The rows come from 4 hidden closed curves, with some noise, and rows from the same curve form a group. Each curve winds through 8 dimensions. The rows are also pushed far along 4 directions, which tell nothing about the answers.
(in the rows, 128 means zero)
Known rows, each followed by its group:
[236  97 105 131  89  21 106 147 182 118 122 108 109  76  75 121 224 163
 120 181 228 140 106 139  87  56] | j448
[121 121  98 194 152 173 124 102  95 114 164 146 157 171 120 155 117  70
 162 100 130 157  96  52 156 107] | j509
[146 146 172 100 154 142 144 138 138 149 116 131 124 124  90  99 118 153
  96 126 147 142 128 160 181 119] | j713
[112  86 111 148  46 121 114 182 135 118 169 124 105 171 150 140 116 164
 165 148  83 106 139 102  69 210] | j448
[115 136 134 124 115 131 128 125 163 138 133 101 110 109 135 107 111 148
 121 146 128 126 137 123 115 126] | j509
[102 137 148 126 140 113 132 140 124 171 132 112 142 124 115 125 124 126
 128 153 146 128 119 152 142  90] | j191
[129 136 130 131 147 121 128 107 141 153 117 150 179 103 105 128 116 124
 138 130 155 128 113 135 135  81] | j713
[ 99 144 122 149 119 169 132 131 113 131 133 164 122 171 151 130  95 121
 110 121  86 117 128 111 135 158] | j509
[127 118 116 129 150 117 141 140 117 123 140 116 140 122 147 132 127 117
 145 135 160 122  85 110 127 120] | j448
[120 162 154 141 194 179 167  81 124 194 139 152 190 151  29 129 107  85
 137 101 130 158  92 114 205  44] | j713
[120 140 136  95 158 180 166  93 122 122 120 140 136 131 111 125 108 114
 126  73  94 129 138 129 168 151] | j713
[ 96 139 156 111 110 120 138 156 116 161 124 125 123 155 105 135 105 134
 112 131 127 132 124 158 162 140] | j509
[ 89 163 159  59 248 206 155  25 100 111  95 115 235  74 170 115  57  73
 169  90  95 140 178 171 168 142] | j448
[126 135 153  70 174 132 117 124 120 142 111 121 181  98 159 114 123 154
 169 101 137 101 144 169 120 148] | j509
[181 114 141 144  94  93 131 168 140 148 119 170 109 140  88 132 151 137
  86 159 138 115  83 121 129  82] | j448
[150  99 131 148 141  81 106 165 128 112 120 118 136  85 153 122 141 148
 137 161 177 124 108 133 106 103] | j509
[131 131 165  70 136  83 114 150 144 168 106 104 147  83 140 108 143 176
 135 165 155 103 161 212 111 117] | j191
[ 47 130 132 135  67 146 111 166 115 156 155 148 103 173 136 153  66 169
 130 121  90 114 166 139 133 213] | j191
[ 89 121 125 179  97 158 146 175 109 152 144 186 119 181 108 156 111 127
 101 108 108 119  98 104 164 143] | j448
[ 91 164 168  74 167 150 145  89 159 151  99 110 160  80 116  89  68 153
 120 126 108 134 165 182 146 131] | j509
[104 149 144 122 196 168 149  86  94 119 122 108 166 141  91 131 110  87
 161  69 117 170 126 123 184 128] | j713
[ 91 111 151 130  97  97 127 186 133 140 103 145 114  97 137 128  98 172
 106 149 104 103 138 172 108 149] | j509
[147 131 136 150  97  94 123 150 134 141 113 154 112 144  80 129 136 134
 101 146 114 129 105 128 119 103] | j448
[151 115 130 191 109 139 124 154 118 129 158 136 102 170 127 132 150 101
 101 160 146 153 107  90 149  99] | j713
[112 130 140 113 158 163 147 126 129 169 141 140 168 115 139 130 111 128
 131 120 162 113 119 141 171 106] | j448
[144 103  95 137 191 187 173  68  86  90 139 121 174 124 144 166 170  27
 175  65 117 142 115  86 157  99] | j448
[123 161 152 120 158 116 135 142 126 135 100 121 124 130 131  95 125 132
 101 132 122 127  93 140 128 106] | j191
[143 115  97  96 151 151 153  92 131  87 118 128 135 102 152 142 145 110
 152  67 122 113 124 106 122 150] | j713
[183 110 113 142  96 118 122 116 158 120 129 141 120 112 113 132 173 129
 110 147 149 133 144 128 118  96] | j448
[191 111 104  81 162 128 138  88 153  70 127  65 141  79 165 105 191 122
 176 105 162 133 139 121  92 139] | j191
[ 88  87 117 101  79 126 135 189 139 112 139 125  93  95 185 136 122 199
 148 120  98  76 178 173  82 225] | j713
[108 151 150 120 236 192 194  69  93 140 110 127 169 121 101 134 101  27
 120  78 112 149  72  93 213  51] | j509
[ 73 135 139 100  87 112 116 164 103 127 128 109 112 155 160 134 110 160
 137 127 103 119 170 177 111 215] | j509
[127 123 150  77 169 149 131 108 132 125 128 114 165  89 166 118  77 137
 149 129 153 118 133 136 144 150] | j509
[137 132 135 133 125 109 121 149 116 111 105 128 117 123 148 127 148 127
  97 127 162 141 118 142 146 122] | j191
[169  99  81 182  96 115 102 153 115  99 170 136  72 165 148 152 157 122
 121 140 166 131  90  51 117 130] | j191
[108 121 121 135  95 143 152 141 149 138 151 121 118 159  98 128 121 140
 143 111  98 129 120 108 121 159] | j191
[108 117  79 196 113 134 110 128  96  81 157 114  85 180 143 145 141  88
 148 127  83 148 115  60  89 152] | j191
[134 148 125 100 187 141 152  98 126 143 112 106 153 120 120 120 175 104
 146  79 147 127 101 129 143  87] | j448
[159 102 148 133 140  95 128 156 151 126 108 146 137  65 124 119 123 150
 108 158 159 116 104 141 126  81] | j509
[184 132 122 166 165 152 157  82 133 127 133 157 150 127  54 135 151  78
 109 126 156 171 101  96 184  47] | j713
[156  81  56 186  77 111 123 133 134  89 150 144 108 135 147 171 175  94
 143 113 148 118  92  45  91 113] | j713
[133 116 113 128 109 102 126 133 144 117 138  81 119 106 155 122 167 126
 140 159 158 135 143 141 101 120] | j191
[ 83 132 132 171  89 117 137 160 138 168 150 119 116 160  92 133 116 130
 112 157 137 147 110 125 147 104] | j191
[104 139  92 166 134 171 122 106  83 106 158 124 125 198 149 149 138  73
 157  92 103 148 126  79 134 164] | j509
[156 129 145 164 165 162 152 133 106 130 141 134 110 164 102 126 146  87
  97 115 151 161  83  86 197  83] | j713
[110 161 165  80 169 134 134 133 130 161 104 111 149 116 151  97 118 143
 113 114 150 115 117 164 156 116] | j191
[ 76 148 153 115 131 127 121 127 121 137 103 143 154 108 133 124  66 148
 121 140 106 127 163 182 135 158] | j448
[ 96 101 100 202  64 147 147 184 117 145 169 179  97 182 117 170 125 122
 103 118 133 122  98  86 160 137] | j448
[ 85 160 158 122 154 137 128 134  93 152 110 158 129 142 133 132  83 117
  94 132 106 127 127 158 164 122] | j191
[137  89  96 143 138 153 138 116 121  68 121 110 120  97 176 146 173 100
 148  72 134 128 141  95 127 141] | j713
[121 107 114 130  59  78 112 159 159 148 131 132 106  88 149 143 137 166
 100 185 171 109 157 169 110 120] | j448
[128 109  96 160 133 173 128 115  97  69 159  97 107 157 202 136 151  74
 151 132 104 144 150  87 113 167] | j713
[112 144 172 100 148 126 142 154 108 169 130 145 149 153  92 116  88 146
 128 147 116 121 120 173 152 142] | j713
[127 136 113 112 134 133 103 116 107 101 129 113 137 143 171 124 144 132
 155 120 131 132 159 141 105 181] | j509
[162 138 141 108 162  98 106 130 113 117  98 122 127  97 161 121 153 124
 104 143 179 127 128 158 141  98] | j191

New rows. What belongs after each?
[174 108 133 135 107 121 126 125 148 132 138 149 145 113 112 131 125 130
 118 168 153 132 128 127 132 105] | j448
[ 87 149 145  98 102 140 132 130 143 159 107 135 132 127 117 119 133 166
 125 100  86 110 184 185 118 158] | j448
[ 96 118 111 148 102 126 133 154 119 117 140 130 103 151 103 149 118 141
 139  87 116 135 119 103 135 165] | j713
[ 88 117 167 130  96  88 100 193 141 161 113 159 151  98 120 123  67 212
 127 163 131 108 145 189 115 156] | j509
[159 136 134  98 137 160 144  89 136 123 126 139 140 128 119 124 121 115
 121 114 122 130 140 127 147 134] | j509
[136 105 128 109 176 143 151  94 113  99 129  86 158  93 140 139 133  76
 167 103 143 146 118 106 143 107] | j509
[ 88 159 132  84 187 153 156 101 114 138 108 101 159 119 143 120 137 113
 157  68 113 115 124 149 134 134] | j448
[100 153 146 128 145 170 155 107 111 145 109 167 147 152  86 133 102 109
 113  90  75 136 138 143 165 130] | j509
[ 99 152 139 123 161 126 134 120 118 157 102 133 151 103 129 130 133 119
 116 113 155 124 127 163 159  83] | j448
[138  89 105 161 116 143 125 146 103  97 151 120 127 160 159 144 171  98
 172 103 105 123 117  82  97 146] | j448
[136 138 133 158  99 121 105 144 130 162 152 152 138 174  85 131 126 146
 122 139 156 146 117 120 151 116] | j509
[ 94 134 153  41 194 152 126 117  94 113  97 121 191  95 200 118  95 144
 180  82 105  95 169 194 117 202] | j509
[120 139 139  78  89 137 127 130 144 136 127 124 117 137 141 119 114 164
 121 129 106 115 179 169 119 191] | j509
[ 83 113 136 147 105 138 149 159 119 128 121 140 100 129 139 143 100 123
 107 124  75 111 124 124 129 150] | j509
[131 138 144 103 118 101 129 113 147 151 112 114 151 115  86 121 133 139
 142 136 119 127 140 156 110 109] | j448
[ 92 119 109 110 113 135 154 121 123 118 128 123 143 122 118 149 127 126
 154  96 109 126 154 155 125 169] | j448
[182 129 133  82 193 139 132  74 125  93 101 105 163  92 166 106 158  89
 150 119 124 123 130 129 108 106] | j448
[112 114  99 141 150 130 123 125 104  82 144  91 127 135 163 135 140 109
 182 105 118 137 122  95  97 162] | j191
[158 165 152 113 172  94 122 126 145 128  90 107 129 101 123  82 153 141
  93 151 162 142 103 157 126  79] | j191
[ 83 118 141 178  47 101 112 197 152 179 158 130  90 163 103 129 102 177
 103 172 128 124 117 119 119 129] | j509
[229 128 140 132 191 108 139 101 129 112 113 137 143  89 117 112 155  81
  78 174 224 158  70 110 181  22] | j509
[ 91 135 134 133  99 150 135 145 118 132 123 123 122 163 124 138 134 126
 127  78 107 135 142 129 149 165] | j191
[161  79  65 149  85 100 123 150 142  81 162 108  98 105 174 151 190 135
 147 139 187 121 131 106  94 151] | j448
[ 89 139 139  97 149 164 117 106 137 114 109 144 166  95 175 110  82 160
 155 109  77 104 182 161 101 192] | j509
[129 116 119 144 114 108 149 163 121 140 140 153 118 142 114 145 118 124
 112 142 145 118  73 109 141 116] | j448
[136 116 122  86 120 133 122 120 117  77 105 133 137 103 170 131 133 142
 147 108  97 113 189 170  94 203] | j509
[ 58 110 115 115  47 118 122 148 144 139 143 117 110 118 166 154  99 157
 139 156  92 101 195 168  85 198] | j448
[125  87  95 164 119 152 156 123  98  87 159  92 100 153 154 165 148  49
 145 110 118 145 100  56 138 129] | j509
[ 96 122 157 131 101 144 128 167 102 166 140 162 148 169 130 145  87 131
 119 138 114 115 125 146 158 154] | j509
[ 95 143 114 166 186 162 154  99  91 137 157 132 132 163 117 141  91  56
 136 135 104 140  74  72 153  86] | j191
[115 130 108 188  92 124 135 128 120 137 142 142 108 185  63 154 142  92
 124 115  90 149  93  78 127  99] | j448
[132 112 101 155 176 154 155 112  95  99 159 126 136 130 128 141 130  85
 156 127 133 146 106 101 141 126] | j713
[158 135 113 192 100 107 112 161 145 151 156 143  95 174  98 122 145 132
  94 161 164 139  61  65 133  72] | j448
[117 107 128 187  58 113 107 201 122 187 174 169  83 195  87 162 113 158
  99 149 157 119  85  87 163 113] | j191
[112 127 141 118 106 136 133 118 135 115 127 116 129 115 142 120  96 132
 115 157 112 139 170 151 127 160] | j509
[ 85 127 159 108 151 127 144 150 124 130  95 135 142  84 145 121  87 146
 119 127 100 106 136 176 128 141] | j509
[117 135 129 143 119 105 121 160  98 119 119 142 114 149 129 137 122 125
 106 141 138 138 116 144 142 141] | j509
[ 99 133 132 125 174 153 138  99 119 132 124 105 168 117 110 135 119 110
 174  74 113 139 130 114 144 116] | j509
[106 150 154 112 158 129 151  95 141 191 121 136 181  96  82 137  96 108
 118 139 156 135 123 162 180  53] | j448
[122 117 117  98 103 100 122 118 151 133 130 103 136  80 160 134 133 139
 136 163 154 112 168 163 103 129] | j448
[138 123 113 155 211 173 144  87  90 118 147 101 181 149 139 136 153  47
 184  83 140 147  73  63 149  78] | j448
[127 112 149 129 129 101 140 160 137 136 102 141 120  90 124 122 118 145
 101 149 128 116 115 150 132 101] | j509
[ 79 128 114 134  69 156 136 143 107 128 156 116  90 196 147 148 118 116
 132 112  78 127 150 115 126 200] | j509
[ 73 140  97 134 148 157 155  91 109 113 137 109 148 138 119 149 121  89
 167  84 105 148 137 117 137 149] | j448
[163 121 120 140 136 115 111 145 120 122 141 150 104 141 132 130 129 137
 111 137 159 123  91  96 135 119] | j191
[146 152 164  99 165 145 156 109 145 174 121 154 182 136  53 108  97 130
 130 118 131 137  92 136 166  91] | j448
[120 141 174 127 151 142 161 153 120 185 108 191 174 133  55 135 108 139
 100 102 142 127  98 165 202  88] | j448
[203 143 196  62 174  81 117 148 168 168  83 142 187  73  77  73 147 205
 123 142 187 116 112 210 137  86] | j448
[179 103 111 146  95 119 133 138 147 124 157 134 120 155  99 129 154 131
 138 142 134 130  94  84 109 126] | j448
[146 138 156  74 175 146 130  77 141 123 102 126 193  65 146 108 104 130
 140 142 141 132 177 184 138 119] | j448
[174 132 152  70 173 128 118 104 139 118 105 114 162  83 183  96 142 134
 139 143 138 105 144 159 106 119] | j448
[119 161 174  79 149 124 132 134 128 177 122 139 158 142  97  99  81 160
 120 152 125 126 130 185 146 141] | j713
[140 147 154  72 124 123 140 109 160 151  93 152 150  82 106 114 117 164
  97 137 138 115 169 202 143 123] | j448
[ 84 122 142 137  87 133 154 142 130 184 134 158 150 137  71 158 100 124
 123 126 108 123 137 153 158 110] | j448
[132 142 132  80 159 159 133  75 136 118 104 108 159  96 150 114 154 122
 155  92 109 125 182 167 117 136] | j448
[ 58 124 138 132  80 146 162 167 113 161 130 176 136 153  92 160  90 152
 122  97  87 113 148 165 157 177] | j448
[166 111 120 125 166 141 135 110 137 113 148 106 133 104 160 126 125 101
 134 134 178 130  81  72 144  91] | j509
